Each cloud of rows lies close to a flat space through zero, with a little noise off it, and is much wider in some directions of that space than in others. After each cloud: how many dimensions does that space have?

[[ -8  18  -9 -11 -20  -7 -18  -7  12 -21   2  -7  -9   1  10  -4  10   4
    1 -10]
 [-14  17  19 -28 -23   2 -27 -19  -3 -20  -6   8   4   5 -42  32  -8  31
   11  12]
 [  6 -15   5  11  15   7   7   4  -6  10   3   5   2  -6 -22   4  -3   2
   -1   4]
 [ -7  -2 -43  21   6 -30  12  21  25  -5   4 -20 -18  -7  85 -47  23 -39
  -10 -51]
 [ -9 -12   8  11  16  -1   3   5  -8  10   1   8   2  -8 -23   9  -9   4
    4  -4]
 [ 17  -3   2   3   6  11  18  -1  -8  16  -3  -3   7  10  22  -9  -8 -13
   -3  17]
 [  1  -7   7   3   9   3   8   2  -7  12  -5   3   7   1  -3   3 -10   0
    3   6]
 [ -5 -16  -9  15  17  -8   7  12   4   6   5   0  -5 -13  -2  -7   6  -7
   -4 -17]
 [-23 -11  28  -6  15   0  -9  -6 -18  10  -6  20   9  -5 -56  38 -21  25
   17   4]
 [  3 -31  22  19  29  15  12   8 -19  20   7  17   7 -20 -81  22 -10  16
    2  16]
 [-22 -22  29  -8   9 -11  23   5   1   8 -16   9  19 -11 -58  41  -5  17
   21   1]
 [ -8 -31 -12  30  35 -11  23  26   5  17   5  -2  -2 -21  -4 -13   9 -16
   -2 -28]
 [-14 -13  30  -9  10   0  11  -4 -11  12 -13  14  15   0 -44  35 -18  19
   18  12]
 [  8  23  -4 -14 -19   5 -15 -12   1  -9   1  -5  -2  15  25  -6  -1   0
   -3  10]
 [  5   3 -20  10   1  -7   3   8   9  -2   5  -9 -10   1  38 -25  13 -16
  -10 -15]
 [-11   1   8  -4   5  -4  -2  -2  -4   1  -4   6   2   1  -5  12  -7   5
    6  -4]
 [-19  -9  21  -7   3  -4  -4  -2  -6  -1  -7  12   8 -10 -55  35  -7  22
   15   1]
 [  4  12 -20   2  -7  -6  -2   5  10  -5   2 -11  -9   6  54 -25   8 -19
   -9 -15]
 [ 16 -12 -12  19  17   2  21  13   1  16   4  -6  -2  -1  35 -27   3 -24
  -10  -3]
 [-21 -12  25  -8   6  -8   5  -2  -5   3 -10  12  11  -9 -56  38 -10  22
   17   3]
 [ -6 -34  -5  34  41  -8  23  21  -8  26   5   4  -3 -18 -10 -10  -1 -16
   -4 -20]
 [ 21  18 -17   4  -8  13 -17  -6  -4  -4  13  -5 -11  12  38 -28   1 -12
  -15  10]
 [-17   5   1 -13 -14 -19   5  -1  14 -12 -13  -3   6   2   4  13   4   5
    9 -14]]
 => 5

[[  2  -6  -3  11  -6   0   0  17 -11  21   6   3  -5  17  14   0   3  -4
    9   6]
 [ 10  22  -7  20 -19   5  -7  22 -23  38 -24  -1   5   1   2  25 -18   0
   15 -11]
 [-10   7  11  -4  -2  14  -5   7  -2  -2   7 -12 -21 -17  -6   2   4  16
    7  -5]
 [-21   6   5 -15  -3   4  21 -22   3 -24  17 -19   8 -13  -2   0  -9 -30
   -5   8]
 [ -7   2   4 -11  -4   8  10  14 -11  -8  -9   0  20  -5  -1  -9  -7 -19
   -6  -8]
 [-25   4   1   6   7  10   8 -27   4   8 -27 -10 -12  15  -2   4  20  28
   17  16]
 [-11  -7  31  21   7   9  17 -22  -9 -14 -13  -1   0   6   8  -2  12  20
  -22   9]
 [ -4  13  34   1  27  15   0 -15 -10 -29 -32   4  -5  12 -15  16   2   3
    0   1]
 [  0  -7  -4  -1 -24   8  -3   3 -22 -17   9  -3   9   4  -2  -6 -11 -20
   -6  -8]
 [ -6  -7   2 -10  -1  20  25 -31  -6 -24 -30   1 -11  32  25 -25  12 -28
  -26 -16]
 [ 11 -10  -2  29 -19   7   1   8  -8  -6   1   5  -1   4 -19   9 -14  11
  -32  -8]
 [ 14  -1  12   7  -8  -8  19   2  13  -4  -5   6  -9  43 -17 -14  -9   2
   -6   6]
 [-13   3  18  -6   2   8  13 -16 -18 -31 -20  -5  12   4 -10  20  -2 -25
  -14 -15]
 [ -2  -1 -19  24 -18   4 -10  33   3  38   5  14   1  -3  12   5 -19  -1
   -4  -6]
 [-20  -3 -15  18  15  20   9  18 -82  19 -30  21 -12  12  20  -5  13 -26
   -7  10]
 [  5   8   8   7  -5  -3   3  26 -15   8  15  -3  20 -17  -2  12 -14 -11
    8   4]
 [ 13  -9  -3 -10   8   6   9 -18   4  -7   5  -8  10   4  14 -22  -8 -29
  -34   4]
 [-17   8  21   4  16   3  15 -34  -2 -29 -20  -6   2   6  -7   9   1   0
    4   3]
 [-10 -10  -5  17  13  -1 -28   5  13  18   3  17   0  -8   7  14   0  20
   -3   8]
 [ 10  -7  -6  -3 -12   2  12   0 -10  -4   6   7  -6  18   8 -22   5 -13
  -20   7]
 [  2   7   4 -17  -7  -1  15  23 -16 -20   1  12   6   8  -1   1  20 -14
   22   2]
 [  7   4  -2 -17  -1   1  -2  10  22  -6   5  12  17 -10   6  -1   1 -11
  -12  -1]
 [ 33   8 -15  22 -10 -14  10 -23  29  15  -3 -26  -6  23 -20   6 -21  18
   18   3]]
 => 17

[[ -8 -48  -8 -35   6 -17  22 -41  20 -26  14  -9  -2  44 -11  -9  18  -7
   17 -18]
 [ 10   2  14  -6 -14  34  -4 -16 -20 -14  -2   5 -17   0  19   7 -11 -28
   -2 -26]
 [  5 -14  -3 -18  -1   6  -2 -25   2 -11  -2   1  -9  16   1   1  -2  -6
    7 -12]
 [  4  10  -9  19  14 -24   7   1   8   3  -1 -10   4  -9 -20   0  -2  25
   -3  10]
 [ -6  17  -9  13  10 -18 -12  32   6  26  -9   4  13 -21  -8   1  -1  25
   -3  30]
 [ -7 -57  -9 -34   6 -20  36 -53  19 -35  26 -18  -2  50 -16 -12  20 -14
   17 -27]
 [ 23  -1   9 -13 -10  27 -17 -32 -11 -18 -15   5 -24   3   9  13 -18  -9
    3 -23]
 [  4  42   5  25  -4  15 -28  41 -16  28 -18  13   0 -38  12   9 -16  11
  -13  22]
 [ 29 -10  13 -24 -16  40 -11 -60 -22 -33  -9   4 -36  16  15  15 -22 -29
    6 -46]
 [-12  58   3  57  -1  -1 -12  76 -13  42  -5   7  21 -53   7  -3  -4  18
  -23  38]
 [ -2  -1  -8  -1   5 -12  -5   9   9  10  -4   2   6  -1  -6   3   1  15
    2  13]
 [ 10  44   0  42   6  -7 -12  32  -7  18 -15  -3   2 -40  -4   7 -19  29
  -16  21]
 [ 14 -19   4 -23  -4   9   1 -38   1 -22   1  -2 -17  19  -1   6  -4  -9
   11 -22]
 [-13  13   7   3  -9  15 -11  33  -8  17   0  13  11  -9  16  -2   6 -13
   -5   9]
 [-18 -18   3  -5  -1  -3  24  -2   5 -11  20  -6  10  18   3 -13  19 -22
    2 -12]
 [ -5 -32  -9   0  14 -32  39 -35  18 -27  24 -22   1  25 -24 -10  17   4
    5 -12]
 [ -3  10   2   8  -1   4  -2   9  -4   6  -3   0   1 -10   1   0  -2  -1
   -5   6]
 [-30  16  10  26  -8   4  19  42  -7  12  21   1  24 -12  12 -17  19 -26
  -14   7]
 [ -5  -2 -10  -1  11 -16  -5  17  13  16  -4   5  14   0  -8  -1   5  18
    3  18]
 [ 29  26   3  10  -4  21 -26  -9 -17   1 -25   6 -24 -20   4  17 -28  11
   -5  -2]
 [-13  21   3  22  -1   2  -3  38  -4  17   2   8  15 -17   7  -6   4  -2
  -10  17]
 [  4   4   7   5  -5  15   2  -8 -10  -9   4   0  -7  -2   6   3  -5 -11
   -4 -11]
 [-16   0  -2  -2   0  -3  -4  31   3  18   3   6  14  -2   7  -6  12  -3
   -2  15]]
 => 4

[[ 15   6  20  27  21  21 -36   3 -57  -8  19 -12  51  13  -5  25   7  15
   -3  22]
 [-68 -57  41  23 -60 -45  -4   3  -1   1  -5  -8  23 -38  15 -63 -31 -18
   -3  -6]
 [ 21   7  46  21  -6 -38 -13  21  26 -14  -1 -31  47  27  29  43  43 -69
  -32  49]
 [-21  11 -16 -47  23  -6  76  15   9 -23 -13  -7  -4  74  -1   2  26  -2
  -21   2]
 [ -7  37 -27   0   2  42 -10 -49 -50   0 -13 -15   4  13 -69  -2  -5  27
   36 -23]
 [-53  21 -41  29 -28  -1 -38 -16 -11   7   9  11  -6  52  35  49  44  13
  -14   5]
 [ 39 -21   8 -24  32  -3  -2  17 -15 -65 -33  39 -16  32 -28   4  35   2
    6 -10]
 [-13   1   3 -26 -42  -5 -13  72  17  19 -20   8   0  -9 -26  -1   1 -18
   -7  10]
 [-28   0 -32 -15 -35  34   2   1 -26  -7   5  34  22  25   1 -40  11  19
  -27  16]
 [-15 -19  10 -22   9  20  25 -35  19 -22 -21  17  -8 -29 -38  -4   3   6
  -13 -18]
 [ 15   8 -33 -11 -20   7   9 -40  21  18  23   0  13   8   5  21  11 -19
    1   0]
 [  0  -3 -32 -29 -25   5 -52 -28 -28 -45   4 -14  44   1 -39  12 -32  15
   29  -9]
 [  0 -30  20 -23 -14   8  20  24 -13  60  -7  31  -1   8  17 -15   7 -18
   36  -4]
 [-21   8   2  55  15  -5 -29  55 -28  39 -17   8 -30  -1 -16 -58  -8   4
  -25 -32]
 [ -2   7  -8 -30  20  28 -26 -16  45 -28 -25 -12  29  49   7  33   1 -25
   27 -20]
 [ 12 -23 -16  -9   6  18  17 -13  15  21  15  -6  18 -29  -2   3 -18 -15
   58  -8]
 [  1   9  37  23 -34 -16  -6 -48  -1 -12  13 -23 -10 -11  22   9   5  22
   -9  -6]
 [-13 -14 -38 -57 -17  -7 -28  -3 -49 -26 -17  12  40  31  -3 -29  30   7
  -50  -8]
 [ 42   9 -18 -13  21  31 -76 -51 -60 -45  -9  13  13 -34  10  15 -21  45
   62  27]
 [ 29 -17 -10  22  61 -18  27  44  31   0  17 -12 -10 -13   5  11  -9 -17
    7  -7]
 [  6  -9  59  41  19 -14 -16  22 -11  58   3 -19 -30 -16  32  42  12  13
   38 -33]
 [ 10  20 -25  21   9   2  -7  38 -23  10 -19 -38   0  -9 -13 -17  30 -14
   43 -10]
 [-21  -1   8 -45 -45  24  13  36  12 -45 -23  18 -26  19   3 -26  24  54
  -20 -18]]
 => 17

[[ 20  48   0 -46 -40  -6 -28  59 -16 -51  24   2   6 -15  12  36 -10  27
  -35   0]
 [  2 -33   5  34 -13 -61  38  -5  36  12  -3 -18 -40  -9   4 -16  -5   0
  -28 -26]
 [-14 -56  -1  52 -25  19  26   7  63  -2  21   7 -22  -4 -42   1 -30   8
   74  39]
 [ -9  32 -17   9   1   1  54  24   3  50 -32  14   3  23  -8 -36  15 -50
   16 -33]
 [ -4  -6  38 -41  -5  23   6  15 -25 -26  -5  17  22  20   4 -13  25   9
   14   7]
 [-28 -24  44  25 -19  -5  61   7   5  16  -2  15  -4 -11   3  15  15  11
   38  23]
 [ 43   8 -37 -55  40 -41  16  16   0  13 -20 -39 -33  20  28   9   8 -19
  -24 -34]
 [-10 -28   1  66 -14 -48  30  -1  -4  -2  21  -1 -24  38  12 -21  -1 -11
   17  -4]
 [-23 -18  24  37 -11 -16  19 -21 -34 -18  18  22 -15  24  20  -3  23   4
   26  30]
 [ 38 -24  22  14  -9  46  13 -29   0 -20 -20 -18  17 -49  26 -41  -5  -6
   41 -18]
 [-52  14 -27  20  -9 -41  19 -25  25   2 -26 -14 -15   3 -11  26  52  16
  -45  18]
 [-31 -13 -31  29 -14  32  -6  25 -23 -19  22  27  77  55 -10  40  -2  -2
   14  44]
 [ 21  13  47 -12  15  30 -42 -33 -20   1 -29 -24 -14 -17  -2  24   9 -26
   10  -7]
 [ 24  26 -61 -15   4  -7 -38  23   7 -37  42 -23 -26  -5   0  -7  11  -4
   53  37]
 [  3 -31   6 -11  13 -57  35   8 -41  25  -4   6 -34  37  26   2 -33  17
  -27 -39]
 [-36  41  17  -3   2  12 -17  19  23  -8   4 -12  35  -5 -28 -10  13  55
   12   2]
 [-11  -2  32   8 -13 -35 -11  -1  -2  20 -63 -11   3 -24 -26   3  52 -16
  -16 -10]
 [-13  12  36  -6  61 -20  74  16  17  55 -25  41  -4  55  20   2  43 -19
  -47   2]
 [-29  38 -36   6 -17 -23  19  23  29  12  35  -6  36 -77   2  13  21  33
    1  36]
 [ 10   0  -4 -33  -9 -19  21  47  29  -4  62  -3  27 -21   7 -33 -21  21
   -4 -13]
 [ 20 -20  -4  78  12  -8   0   5 -10  -9 -11  22  10  19  20  19  12  -8
   22  46]
 [ 20  -2   3   9  -7 -45  19  20  75  11  23 -74 -11  10 -14 -24   0 -48
  -19 -60]
 [ 53 -16 -14   6  30  -7  20  39 -32  22 -77   0  43  18  27  16 -17   2
    0 -31]]
 => 16

[[-11   0   1 -25 -11  22  12  -1  22   2   2 -12 -11  19   3 -11  -2   6
   11  -6]
 [-11  12 -15  -3  -4  -2 -16  24   7  15   5 -18 -14   2 -22  18   8   8
   -2   4]
 [  9  -9  20   0   7  13 -55  18 -13  -5  -9 -16  13  16  14 -12 -12   3
   26 -17]
 [  1  -7   2   1   3   6 -11  28 -20 -17   9   9  12  19  11   5  -6   3
    3   2]
 [  6   7 -11 -16   4  17  14   7   5   4  11 -13  -8   0 -19   8  -9 -16
    2  10]
 [  6  -4  13   8  31  -3   3 -16  -3 -14  10  16   1 -21   5 -13  18 -18
   -7  -2]
 [-22  -5  11   4   7 -15 -16   1  17 -14 -14  26  22  14  31   7  -8  22
  -22  -5]
 [ -5  -9 -16 -12  -8  12  -3 -17   8 -15   8 -13   2  34 -11  16   1  12
    9   6]
 [-16   8 -12   5  10  -5 -30  28   8 -10   9  -1  -1  24 -11  19  -1  27
  -10  -3]
 [-12  -1 -14  -6 -11   6  -2   5  -4  -7   5 -14   8  21   2   9   0  12
   17 -20]
 [ -2 -10  -3  36  11 -24  13  -8 -22  -6  -6  41  10 -13  20 -16   5  26
  -13 -22]
 [  2  -2 -11  25  -7   5   8  17  -4 -22  10   7  -4   7 -15  -4   1  14
   22  -1]
 [ -6   1  15 -14  -3  11 -37   8  34  -8  -3 -24   5  26 -14  -6 -17   5
   24  -9]
 [-13   7 -32  -5  22   2  20  13  11  15   8  13  -5   6 -16  21 -14  20
  -32   3]
 [ -3   5  -5  23   3  -6 -11 -11  22  -1  -8  -7  -4 -10 -21 -14  -3  17
   19 -21]
 [  8 -16  17   2  -6   9 -25 -19  -7 -22   3  -1   1  28  14 -20  12  15
   17  -9]
 [  2   8   9  13   8  -5 -40 -33   0 -23   8  -3   1  23  12 -25   2  31
    7 -46]
 [ -1 -18  29  24  30 -16 -28  21 -14 -31   2  39  29   6  30 -25  -4   9
    2 -28]
 [-10  -7  -2  -2 -25 -20  -1 -41  -4  -2  -6  -8   3  11   9   1  25  10
    5 -20]
 [-14 -13  19 -22  11 -14  -4 -24  21   9 -10  11  13  14  18 -16  -6   8
  -13 -28]
 [  2   0  22  -5  14  14 -40 -11  16  -7  -2  -8  -9  11   6 -21   1  10
    5  -8]
 [  5  15 -13   3  -4   2  -6  22  13 -24  30  -8  -8  27 -42  13 -12   6
    6  14]
 [ 23 -10  25 -20   6   9  -6 -16 -20   1  -1 -12  10  -9  15 -11  -1 -41
    8   4]]
 => 13

[[  8   2   0  -3   3 -10  -1  11   8   0   5  -7  -3   7  -4   6 -20   2
   -3   6]
 [-12   5  12  -1   0   1  -6  -2 -10   2   3   0   3 -12   4  -3  21  -9
   14   4]
 [ 13   0   0  11   2 -27  -1  27  15  -5  11 -20  -5   5  -2  13 -18 -11
   -2  19]
 [ -8  -4  -7   6  -4  12   0 -11  -7  -4  -7   8   0  -7   6  -6  21  -1
   -1  -8]
 [ -1   5  16 -14   9  -1  -8  -2  -5  12   4   0   1   2  -8  -3  -9   5
    9   0]
 [ -4   3   6  10   1 -12  -3  14  -1  -6   7 -10   2  -9   6   4  10 -13
   10  10]
 [ 16   1  -1 -20   9   1  -1  -4  13  13   0   1  -5  23 -16   2 -47  19
  -10  -9]
 [  0   1  -7  -8  -2  10   2  -9   0   3  -4   8   0   3   1  -4  -1   9
   -4  -9]
 [ -3 -10 -30  14 -15  21  14 -16   1 -13 -17  16  -1  -1  10  -4  21   1
  -19 -13]
 [  1 -10 -28   9 -13  17  14 -16   2 -10 -15  17   0  -1   7  -5  12   7
  -17 -12]
 [-26   7  19  -5  -1  19  -3 -20 -28   5   1  10   6 -27   8 -16  53  -9
   21  -9]
 [ 26  -6 -15   5   3 -23   6  23  25  -6   4 -16  -5  25  -6  13 -47   4
  -19   9]
 [-13   6  21 -12   5   9  -6 -12 -14  10   4   5   5 -12   2 -10  19  -1
   17  -3]
 [ 46  -8 -24   8   8 -39   4  38  44  -6   6 -28 -11  39 -15  25 -91  10
  -30  17]
 [ -8 -15 -46  21 -26  32  21 -26  -3 -20 -25  27   4  -9  19  -9  42   2
  -23 -23]
 [ 20  10  38   4  22 -67 -18  60  19   4  34 -50  -3  11 -13  25 -58 -19
   16  45]
 [  3   2   7  -2   5  -7  -2   7   0   0   5  -5   0   1  -2   3  -7  -3
    3   5]
 [-13  -5 -18  -8 -11  41  11 -36 -10   2 -18  29   1  -2   4 -17  27  15
  -10 -25]
 [ -5   0   4  -9   0  10  -2 -11  -7   4  -2  10   4  -3  -1  -6   8   4
    4  -9]
 [  8  -2  -7 -12   0  12   4 -11   5   8  -8  11  -2  13  -9  -1 -18  15
  -10 -16]
 [ -8   8  27  -8  11 -12 -10   8  -8  11  14 -12   2  -7  -4  -2   2  -6
   19  12]
 [ -7  -4 -13 -14  -6  34   6 -34 -10   6 -17  25   2   0   2 -13  17  19
   -6 -25]
 [  3  -3  -7   3  -2   0   2  -1   4  -1  -3   1   0   4  -1   0  -5   2
   -5  -2]]
 => 3
